The same things were measured in two ways. Each way mixes the same 12 hidden numbers, adds some noise and spreads widely along 8 directions of its own, which tell nothing about the thing.
In the rows, 128 means zero.
Some things both ways: the first way, then the second way.
[121 113 115 126  94 155 111 103 130 129 109 120 134 142 119 117 113 149
 193 196 113 131  89 117 135 159]
[140 107  96 127  48 105  78 201 163 116 129 165 151 120 160  94 128  90
 134 116  75 179  92  87 163 128 134]

[121 146  91 150 152 130 167 131 118 122 161 108 175 104 130 147 123  99
 102 126 107 145 124 110 112 134]
[152 124 114 176  60 121 109 168 141 130 112 153 111 157 143  86 125 126
 120 135 110 183  70 104 180 118 148]

[130 115 133 137 146 174 131 156  74 118 133  86 140 126 125 158 114 136
 142 108 114 143 132 127 120 147]
[109 154 150 174 117  78 107 147 147 110  67 118 165 120 140 108 176  98
 113  62 150 164 128 111 147 119 117]

[ 99 136 200 117 147  93 154 129  99 116 106  75  90 129 121 152 125 148
 143 126 158 148 155 127  99 112]
[115 103 132 127 162 131 101 121  74 161  82  62 151 118 149  98 127 109
  48 144  99  93  68 156 178 105 160]

[ 91 128 202 118 109  83 151  89  98  91  73  92  89  96 112 157 139 129
 155 121 154 150 135 120 110  98]
[182 103 129  61 120 168 147 130 134 152 155 145 131 138 197 134  89 124
 104 115  76  65 143 137  65 121  84]

[128 142  86 156 172 113 115 129 127 151 128 126 127 116 112 135 133  55
 130 173 138 122 118  93 126 183]
[ 91 106 125 117 161 131 105 122 147 139 127 124 127 124 103 139 126 121
 147 154 134 101 144 156 106 127 133]

[121 112 139 125 100 194 102 158 147 118 160 100 155 146 133  94 127 157
 147  87 112 121 144 132 148 102]
[105 122 151 140 157  95 136  95 112 130 100 129 167 122 154 127 155 125
 144 104 160 131 154 134 120 132 103]

[127 114 167 133 146 165 112 144  97 140  93  96  92 131 102 178  87 129
 150 125 141 160 129 103 114 122]
[ 93  98 124 136 105 113  36 163 162 131  95 130 168 102 180 105 149  62
 139 107 126 130 138 148  90 115 110]

[120 120 140 165 180 160 111 144 119 173  82 110  69 110  77 146  72 104
 139 111 167 147 144 106 111 122]
[114 112 153 129 101 149  89 167 168 153  93 133 130 131 164 129 131 164
 134 134 185 145 136 157  70 123 147]

[ 95 125 155  96 130  82 124 112  96 114 124 115 104 111 116 160 145 141
 124 134 150 142 114 115  97  89]
[131 157 143 142 158 125 176  56  91 110 116 131 132 150 151 134 131 126
 171 115 197 115 198 120  87 134  89]

[102 141 114 129 153  69 149 122 152 133 133 102 133  73 103 122 128  94
  82  95 154 132 141 120 108  99]
[119  64 113  97 154 145 126 108  79 155 142 135 135 161 156 129 117 110
 157 168  95  52 164 155  84 120 122]

[113 115 139 123  83 118 107 108 141  95 121  85 142 139 110  92 151 145
 162 102 145 105 125 136 137 126]
[103  81 135 114 118 121 121 190 146 130 145 150 174 121 142 140 147 123
 134 132  72 126 119 125 107 135 137]

[115 107 152 133 104 125 161 159 107 116 177 135 133 112 121 114  89 166
 132  94 144 133 129 108 161  83]
[112 128 133 108 176 105 127 122 161 123 122 138 152 121  98 163 152 116
 208 105 137 131 196 106  99 132  79]

[130 118 160 150 124 155 115 139 108 110 109  87 143 142 123 130 134 124
 186 151 125 134 122 111 135 168]
[169 122 171  99 105 144 118 139 180 126 130 168 174 129 187 140 143 127
 127  65 121 133 169 117  62 136  84]

[101 109 173 145 131 120 131 104 120 127  76  59 103 143  92 104 123 146
 177 168 168  93 138 129 130 137]
[116 144 118 119 159 111 142 117 138 118 139  95 136 103  92 145 141 146
 130 102 126 141 150 107 151 122 126]

[ 96 126 128 101 150  91 137  86 138 135 109 100 106 130 110 138 127 131
 110 171 162 104 127 127 104 113]
[ 98 100 130 147 133 119 121 150 136 139 118 120 151 116 132 133 140 137
 125 163 121 144 107 139 152 121 150]

[161 106  58 142 129 161 126 141 116 155 180 152 178 147 154 128 129 127
 136 172 104 109 105 103 165 176]
[138 144 142 114 173 125 107 141 177 145 106 108 120 118  74 150 145 147
  92 131 127 131 116 122 176 123 154]

[130 135 105 122 168 132 167 154 118 141 154 157 128 106 135 136 106  98
 107 145 138 122 129 100 126 143]
[ 83 102 128 159 127 114 103 141 122 131 105 124 138 136 122 113 142 114
 143 135 134 142 123 134 125 124 147]

[129 145  94 119 119 164 110 140 161 163 129 140 117 163 112 123  58 149
 122 120 148 130 118  79 127 125]
[160 115 131 107 145 173 185  61  86 112 160 156 127 152 153 128 103 130
 176 166 140 100 171 124  96 152 110]

[113 144 146 109 118 114 141  82 149 131 129 127  96 151 120 119  99 146
 108 112 160 123 156 133 125  98]
[144 102 190 114 113 122 145 162 154 138 102 170 187 126 202 132 148 149
 138  93 146 137 133 144  72 137  98]

[102 129 147 110 175 126  86 145 110 131 140 111 100  78 102 115 131  75
 127 163 117 143 135 143 113 133]
[145 184  97 123  48 171 140 126 138 130 166 132  83 139 147 131  77 192
 101 141 168 125 121 143  89 134 140]

[ 97 120 138 149 124 161 108 132 133 108 124 108 105 161 104  90 146 108
 182 137 144  95 120 118 123 147]
[125 100 157 148 104 135 119 155 143 146 118 147 143 145 173 109 134 143
 123 115 122 135 106 148  96 125 118]

[ 97 123 157 117 147 106 164 153 107 149 156 148  71 155 137  93 124 173
 159 171 158 104 131 120 124 129]
[106 151 113 147 118 114 130 119 124 120 112 135 100 130 105 115 132 148
 153 116 154 147 119 126 137 153 141]

[140 113 138 118 142 182 147 135 118 163 122 161  81 174 139 153  72 164
 116 127 151 106 138 101 147 131]
[111 119 127 139 140 119 148 127 108  94 140 141 131 111 132 129 129  89
 162 137 121 128 131 134 107 138 114]

[ 98 123 117 152 139 119  60 119 137 108 100  84 112 124  74 118 140 105
 140  82 158 130 112 134  98 137]
[ 70 122 122 150 114 139  74 182 173 154 125 106 110 111  93 130 126 156
  97 157 126 135  71 170 122 124 170]

[109 120 167  88 146 173 127 174 108 127 161 134 105 118 133  99 112 155
 157 149 120 141 140 143 118 105]
[142  64 177 100 169 133 200 123 112 125 154 163 198 138 146 158 140 132
 114 146  76 105 141 122 126 137 130]

[ 99 134 136  81 147 140 145 139 107 118 165 160 103  90 135 155  93 131
 101 132 118 158 127 127 108  88]
[115 187  89 153  79 113 151 110 171 105 153 157  84 119 112 128  98 149
 143 119 159 172 122 113 128 147 107]

[120 108 155 177 145 141 133 134 123 130 114  71 124 154  94 144 123 104
 152 134 151 118 130 106 125 127]
[152 113 138 143 127 126 100 157 179 107 146 147 130 120 126 126 150  97
 138 109  94 164 134 102 140 117 116]

[105 132 168 114 129 106 144 105  53 108 148 124 114 114 125 152 154 132
 124 147 113 158 112 118  96  85]
[127 159 117 135 135 121 166  97 115 117 169 135 105 150 111 137 110 146
 156 124 155 110 163 129 101 122  93]

[127 117 180 127 145 122 151 157  59 122 148 107 144 126 163 172 169 119
 144 183 111 132 128  79 140 134]
[113 161 130 132 155 143 116  80 151 130 119 105 114 114 115 145 130 149
 138 121 182 130 167 140 104 131 114]

[113 130 162 134 146  92 147 114  90 123 111  65 121 129 114 143 131 161
 142 122 163 141 150 137 104 117]
[137 132 121 123  94 126 139 134 142 103 145 166 129 135 134 125 122 116
 158 111 128 129 150 120 102 139 113]

[117 134 157 137 146 151 110 184 102 120 155 110 132  92 122 139 140  55
 140 132  92 161 121  87 121 129]
[130  80 147 109 151 153 166 121 147 113 185 179 159 138 143 157 133 127
 160 157  93 111 171 124  82 146 116]

[141 122 101 173 140 131 121 148 165 139 186 128 170 109 142 117 159  93
 114  81 125 140 157 127 154 119]
[196 122 135 102 117 157 121 104 121 142 120 164  80 160 162 110  91 116
 110 133 139 100 124 145 109 124 117]

Other things, the second way, with their names:
K_684: [ 94 125  86 161 102 107 112 116  53 112 119 112 134 149 159  84 112  49
 132 135 110 104 118 124 125 114 112]
K_411: [103 126 119 131 143 117  70  97 133 148  88  92 132 122 147 108 143 117
 126  87 158 119 162 143 113 115 117]
K_980: [131 115 126 123 127 146 123 131 107 121 108 118 134 143 155 108 119  84
 126 125 111  85 138 137  95 120 121]
K_548: [130 106 138 110 144 115 127 156 167 128 160 146 156 116  98 165 136 127
 149 126  94 134 144 123 122 116 106]
K_139: [ 96  69 150 158 129 107  99 213 166 123 150 153 185 112 109 149 162 111
 146 179  80 190  92 111 162 112 150]
K_109: [115 108 104 115 112 154  49 183 189 160 163 100 101  97  89 136 130 149
  65 127  44 109  73 167 144 115 164]
K_770: [123 136 152 177 108 106 142 159 113 110 103 143 118 154 119 113 135 128
 128 141 178 158 103 132 139 117 152]
K_158: [168  89 150  83 141 151 141 136 178 124 150 150 138 118 116 139 113 123
 126 112  82 128 134 126 119 129 118]
K_34: [ 97  61 167 102 137 135  62 197 190 178 118 150 185 112 165 155 148 134
 131 148 106 106 122 179  69 117 120]
K_917: [172 111 169 108 133 158 123 127 118 127 142 124 147 138 130 131 144 138
 101  85  99 119 136 127 113 124 133]
K_841: [105 153  96 134 156 128 100 113 126 176  64  64  95 136 124 113 120 150
  80 139 137 102 103 133 168 113 142]
K_723: [136 106 171 175 135 147 142 164 128 121  95 103 148 143 124 115 170 148
 135 126 118 169 102 111 154 122 160]
K_810: [125  97 142 121 144 127 137 117 134 132 120 147 142 105 144 128 117 119
 134 163 129 129 106 157 140 134 130]
K_505: [149 118 140 110 153 137 183 103  74 126 174 142 124 150 112 149 115 149
 126 137 104  95 133 132 117 132 119]
K_484: [184 175 124 101 156 151 167  79  90 100 144  83 103 118 117 119 118 133
  55  86 115 100 129 109 162 127 141]
K_599: [ 81 142  75 105 185 135 101  88 151 142 151  72  71  95  28 149 108 149
 138 145 123 101 139 153 149 127 146]
K_433: [140 148 158 118 184 160 169  51  81 138 124  99 138 149 143 148 124 153
 117 129 174  84 181 138  88 124 107]
K_640: [138 102 151 107 140 157 123 141 187 131 161 151 144 129 104 148 137 162
 158 140 123 137 155 124 111 136 133]
K_753: [130 153 148 163 100 103  84 163 212 109  91 130 122  93 110 112 142 104
 112  64 138 200  91 126 146 119 116]
K_570: [132 144 134 157 142 147  98 117 117 144 108  91 103 136 133 126 128 150
  96 131 157 161 115 121 135 108 140]
K_380: [152 107 137 111 148 163 189 100  61 148 100 106 143 156 160 135 101 133
 120 169 106  76 119 137 125 125 124]
K_127: [123  68 150 115 130 110 130 154 113 134 102 164 181 133 167 122 132  89
 162 153 115 122 128 136 116 128 121]
K_73: [ 81 112 120 132 143  87 101  99 159 144  88 140 132 108 127 114 135 126
 165 124 175 128 141 163 134 139 120]
K_111: [107 107 125 142 143 108  97 140 118 148 122 101 139 122 126 109 126 115
 122 138 120 130  99 145 150  99 123]
K_842: [104 153  91 138 130 130 154  73  87 120 176 122  94 152  79 133  90 144
 157 158 157 121 152 122 126 127 123]
K_865: [ 93 216  77 116 118 115 143  50 133 105 157 158  67 107 105 148  89 146
 133 119 198 121 159 139  91 175 106]
K_946: [135 107 105 115 120 102 120 148 154 117 112 134 142 108 141 106 115  70
 114 124  83 130 106 113 168 119 118]
K_730: [ 85 120 117 108 155 122 120 109 114 146 130  98 135 101 121 122 106 113
 100 122 104  79  98 173 112 129 114]
K_685: [154 150 140 140 136 150 182  94  59 119 121 111 105 165 134 126 108 153
 117 145 173 122 136 122 120 121 140]
K_706: [131 119 135 151 133 136 185 120  63 104 149 128 138 147 134 130 123 124
 158 166 133 130 131 120 123 123 129]
K_350: [ 86 100 106 148 105 115  75 171 117 150 109 110 132 119 135 104 125 114
 104 163 115 133  71 154 155 113 164]
K_489: [126 101 134 117 172 134 120 110 122 147 132 109 119 127  97 133 128 142
 120 143 123 117 126 143 149 118 146]
K_258: [ 42 100 107 134 143 139 116 140  95 151 149 105 147 127 106 143 114 150
 142 214 142 102 115 166 107 129 162]
K_846: [139 112 147 171  95 143 162 139  59 124 115 124 124 157 158  95 116 153
 100 169 147 167  66 124 158 125 178]
K_86: [139 116 160 162 123 134 141 163  94 122  76 111 140 138 157  99 140 103
  98 130 112 131  67 138 146 121 145]
K_240: [ 76  64 100 111 145 139 139 147  85 128 216 139 160 127 120 147 111 103
 169 206  56  77 131 150  90 125 123]
K_601: [ 97  93 124 122 185 125 108 101 122 123 137 117 143 111 105 135 135  86
 171 162 127  94 158 158 120 122 120]
K_619: [172 127 134  95 142 157 145 109 128 152 110 122 113 131 137 130 100 133
  65 143  96  92  89 142 156 131 139]
K_197: [107 149  85 125 119 141 100 138 149 126 174 110  92  95  95 135  92 120
 100 162  97 125  81 147 143 123 135]
K_809: [116 135 134 110 167 120  68 122 176 155  86 100 117 106 120 133 132 111
 111 104 148  99 138 164 113 112 109]
K_242: [119 132 124 104 148 121 129 132 185 133 179 177 124 109 112 170 138 152
 124 128  94 122 134 132 113 158 111]
K_307: [ 80 109 120 143 130 103 112 176 151 113 112 125 164  89 114 131 147  93
 145 149  89 151  87 126 154 139 137]
K_361: [132 120 115 153  93 156 132 114 106 127 127 122 110 147 155 111 116 146
 160 146 150 139 139 135 111 123 135]
K_654: [137  82 142 129 110 142 104 170 110 136 110 133 165 136 161 121 142 107
 109 145  82 129 102 127 133 120 152]
K_105: [115 146  76 112 126 162 127  92 132 110 179 117  74 115  95 129  85 115
 140 157 121  98 141 143 107 136 128]
K_976: [101  81 110 127 101 115 109 205 142 140 163 153 144 115 111 143 119 131
 113 183  62 150  62 134 159 121 161]
K_349: [108  84 121 137  94 122  99 184 147 114 151 149 126  94 121 122 121 120
 117 170 106 177  70 143 158 129 178]
K_296: [ 96 156 124 137 171 117 136  96  86 125  97  87 138 134 129 140 136 105
 143 125 169 100 172 126  99 113 105]
K_835: [137 110 126 158  85 124 121 172 161 113 119 143 134 128 117 108 136 123
  95 138  95 187  79  99 195 125 178]
K_365: [128 105 113  95 127 140 130 179 154 108 191 151 116 105  92 157 112 116
 134 155  70 124 114 131 115 129 138]
K_137: [ 89 130 105 135 154 103 143 132 107 117 157 125 104 125  78 140 110 119
 162 151 128 126 123 133 123 123 119]
K_310: [131 107 171 129 170 129 136 111  98 139  94 108 172 121 167 132 133  99
 100 138 136 109 122 150 118 107 112]
K_799: [152 146 139 120 107 149 139 127 179 139 152 153 102 146 134 150 118 184
 127 101 150 136 158 130  81 126 108]
K_476: [145 157 121 135  80 122 128 127 115 118 112 146 135 149 166 119 126 138
 154 103 172 159 158  98 104 133 112]
K_25: [ 79 133 131 125 172 127 124  93 118 161  92  94 130 134 119 143 139 172
 119 131 179 103 155 148 108 133 143]
K_302: [146 119 131 148 102 140 124 126  43 125 100 125 126 169 184  95 118 100
 154 140 157 121 131 126  98 115 122]
K_603: [110 107 125 126 158 119 201 115 117 128 111 116 154 122 121 137 115 144
 165 176 128 139 124 112 163 132 128]
K_881: [132 116 100  91 139 122 147 120  99 116 187 135 143 126 135 147 115 108
 136 126  85  93 166 114 103 120 100]
K_817: [137 121 160 171 117 112 149 142 128  95 106 129 141 136 107  90 146 124
 147 112 153 190 107 103 176 125 155]
K_949: [142 110 157 110 133 134 138 128 122 111 118 133 173 135 142 123 145 103
 145  84 107 115 153 117 100 136 110]
K_929: [ 96 141 129 130 140 122 128 142 158 122 142 143 136 116 111 150 138 138
 130 145 141 130 132 130 116 143 133]
K_257: [101 125  60 103 102 101 124 126 136 113 161 153 129 129 116 119 106 100
 159 142 105 113 160  98 138 139 126]
K_141: [146 117 120 118 128 132 136 118 140 107 172 154 125 115 121 137 115 109
 153 137 108 133 140 123 125 128 109]
K_440: [171 128 163 109 143 136 144 127 150 122 129 124 163 106 144 124 140 139
  88  94 106 140 110 113 158 134 125]
K_995: [131  92 151 161 117 150 145 185 111 130 102 121 149 136 133 113 136 143
 135 193 109 174  57 118 173 129 177]
K_633: [132 110  83  77 126 138 163 102 127 122 167 169  96 136 111 137  77 113
 170 165 108  72 155 144 102 145 116]
K_218: [118 160 112 134 108 154 162 120 155 125 181 158  95 131 140 160 103 180
 139 166 162 145 147 126  79 143 115]
K_788: [ 59 145  70 128  71 129  90 174 252 118 236 194  76  90  54 181 126 192
 192 134 100 160 138 150  71 170 122]
K_621: [113 151  95 102 139 151  92  99 161 142 118  85  91 106 108 119 115 149
 112  86 124 122 139 125 115 138 128]
K_268: [ 54 126 124 168 136 135 108 144 111 150 138  79 126 118  98 138 138 182
 116 161 148 143  97 158 122 119 162]
K_6: [145  91 110 152 104 135 127 151 107 135 132 150 108 166 140 102 133 137
 122 167  96 147 101 104 175 127 174]
K_351: [139 158  89 133  89 143 126 112 140 108 142 118  86 119 112 102  95 129
 125 121 125 144 110 118 148 135 137]
K_851: [ 59 165  90 148 179  89  88  90  85 148  92  55  83  96  75 105 113 107
  90 120 142  97  71 176 163 119 130]
K_248: [151  98 178 139 153 127  72 144 125 178  66  89 170 115 175 109 158 133
  79 105 112 136  71 160 164  99 121]
K_584: [178 114 148 138 100 153 189 125  73 131 118 147 144 168 201 112 126 158
 113 144 117 127 111 108 135 136 136]

Some of these things the first way, each followed by its name:
[149 158  76 124 143 103 131  83 143 140 124 113 161 141 124 144 112  96
  87 151 140 115 126 103 123 168]	K_258
[134 118 103 185 156 184 120 130 132 146 117 148 111 131 102 119  88  93
 137 123 128 123 123 111 148 171]	K_137
[142 125 140 174 177 164 167 168 112 153 138  94 141 107 118 133  79  93
 139 148 119 147 156 115 147 171]	K_476
[118 146 147 130 156 135 162 131 148 136 157 146 131 127 136 146  88 116
  68 133 117 141 138 101 130 111]	K_248
[119 115 101 126 161 143 100 111 150 138 146 156 115 131  96 128 102  84
 119 208 124 118  83 118 121 150]	K_139
[118 114 153 118 134 130 121 132  98 140 106 113  96 148 120 144 123 148
 156 154 160 112 124  96 126 130]	K_105
[132 112 148 177 185 138 167 144 140 141 102 111 123 123 110 161 103  87
 124 148 153 118 129  99 133 157]	K_570
[130 110 140 138 116 168  94 113 127 127  97 113 131 105 106 124 124  98
 155 160  98 140 108 121 138 146]	K_881
[112 139 159 106 166 128 169 161  62 140 140 145 122  69 149 175 129  97
  95 168  99 153 120  64 115  99]	K_361
[132 160  83 158 147  97 127  87 155 117 114  75 190 108  96 136 118 110
  91  93 149 148 133 126 101 138]	K_842
[128 127 130 130 147 131 163 151  93 118 152 128 128 130 153 160 121 121
 100  86 134 119 147 104 142 141]	K_86
[143 140 114 110 135 113 135 114  90 120 126 135 168 118 155 178 157 105
 109 168 106 136 100  79 123 157]	K_433
[118  98 181 120 141 194 136 163  72 131 130 136  95 167 133 112 126 155
 172 181 123  95 113 101 134 135]	K_268
[127 121 129 104 117  95 141 127  71 105 142 129 134 109 149 159 163 109
 134 135 132 120 117  93 139 136]	K_980
[141 104 127 131 126 127 136 141  68 103 140 120 161  99 149 174 153 102
 135 136 104 129 108  98 153 159]	K_296
[105 125 146 121 114 171 170 161  74 118 158 119 132 113 157 126 116 122
 168 162 107 113 150  81 169 130]	K_603
[117 130 117 165 100 137 117 126 139 120 124  77 144 177 106 124 104 153
 143  81 158 111 126  96 141 138]	K_995
[ 89 103 106 104 123 138  77 128 124 134  83 134  83 125  99 101 143 161
 194 170 151 107  74 122 100 148]	K_25
[117 100 126 130 106 151 122 104 145 147 107 123 116 190 115  86 133 209
 183 159 177  79 114 121 132 113]	K_489
[126 103 107 156 159 151 104 142 138 142 128 126 123 126 111 100 141  93
 156 157 144  94 128 129 148 174]	K_685
[116 108 105 167 176 139 105 138 165 160 121 145  86 125  85  93  97  75
 142 160 157  98 115 122 142 178]	K_302
[119 140 112 136 202 117 161 164 148 140 161  81 148  83 113 125 101  78
  98 126 149 131 175 138 117 137]	K_835
[125 129 100 113 147 148 142 160 142 163 184 150 118  97 131  96  80 137
 111  94 144 128 176 133 155  94]	K_633
[144 143 161 142 155 107 158  83 172 161 103  79 132 147 125 151 108 145
  85 101 176 133 198 131 125  89]	K_349
[125 111 114 123 125 167 122 144 157 145 117 115 126 128 105 107  90 149
 137 105 160 107 136 113 137 104]	K_411
[107 108 111 121 188 161 113 146 144 152 159 178  89  93  91  94  66  98
 112 186 132 116 113 141 137 135]	K_548
[128 138 130 150 172 146 121 141 134 175 131 102  99 147  91 144  65 118
  99 106 164 137 156  98 119 107]	K_601
[121 117 124 136 169 159 156 127 103 144 116 139 114 113 117 137 110 112
 133 170 134 119 118 112 116 135]	K_799
[129 136 129 118 111 161 101 171  95 117 133 139 140  99 120 126  96 145
 139  85 109 165 107  91 130 130]	K_949
[140 143 122 136 142 132 118 139 112 135 154 103 136 122 117 166  97 102
  95  83 113 176 135 117 112 125]	K_929
[135 138 132 149 100 106 139  98 139 105 132  63 185 160 145 153 164 149
 119  94 112 144 128 128 116 136]	K_242
[106 117 164 101 130 110 120 127 103 103 160 139 119  97 141 160 173  66
 119 171  98 137 109 106 128 109]	K_218
[136 124 156 129 134 154 114 166 115 131 139 134 148 111 126 111 122 154
 125 109 117 148 121 112 128 116]	K_917
[114 137 133 113 129 150 111 155  98 126 135 141 129  87 133 142 125 102
 136 141 102 155 116  81 131 124]	K_351
[104 132 152 143 143 117 154 167  94 119 145  94 121 122 104 135 107 120
 104  75 152 122 132  85 120 100]	K_723
[146 120 118 167 137 188 111 145 140 140 153 108 147 144 115 125  93 101
 122  97 120 131 149 118 153 138]	K_34
[132 107 127 132 164 160 128 134  81 153 169 145  97 147 124 130 123 153
 133 126 143 134 136 147 116 105]	K_770
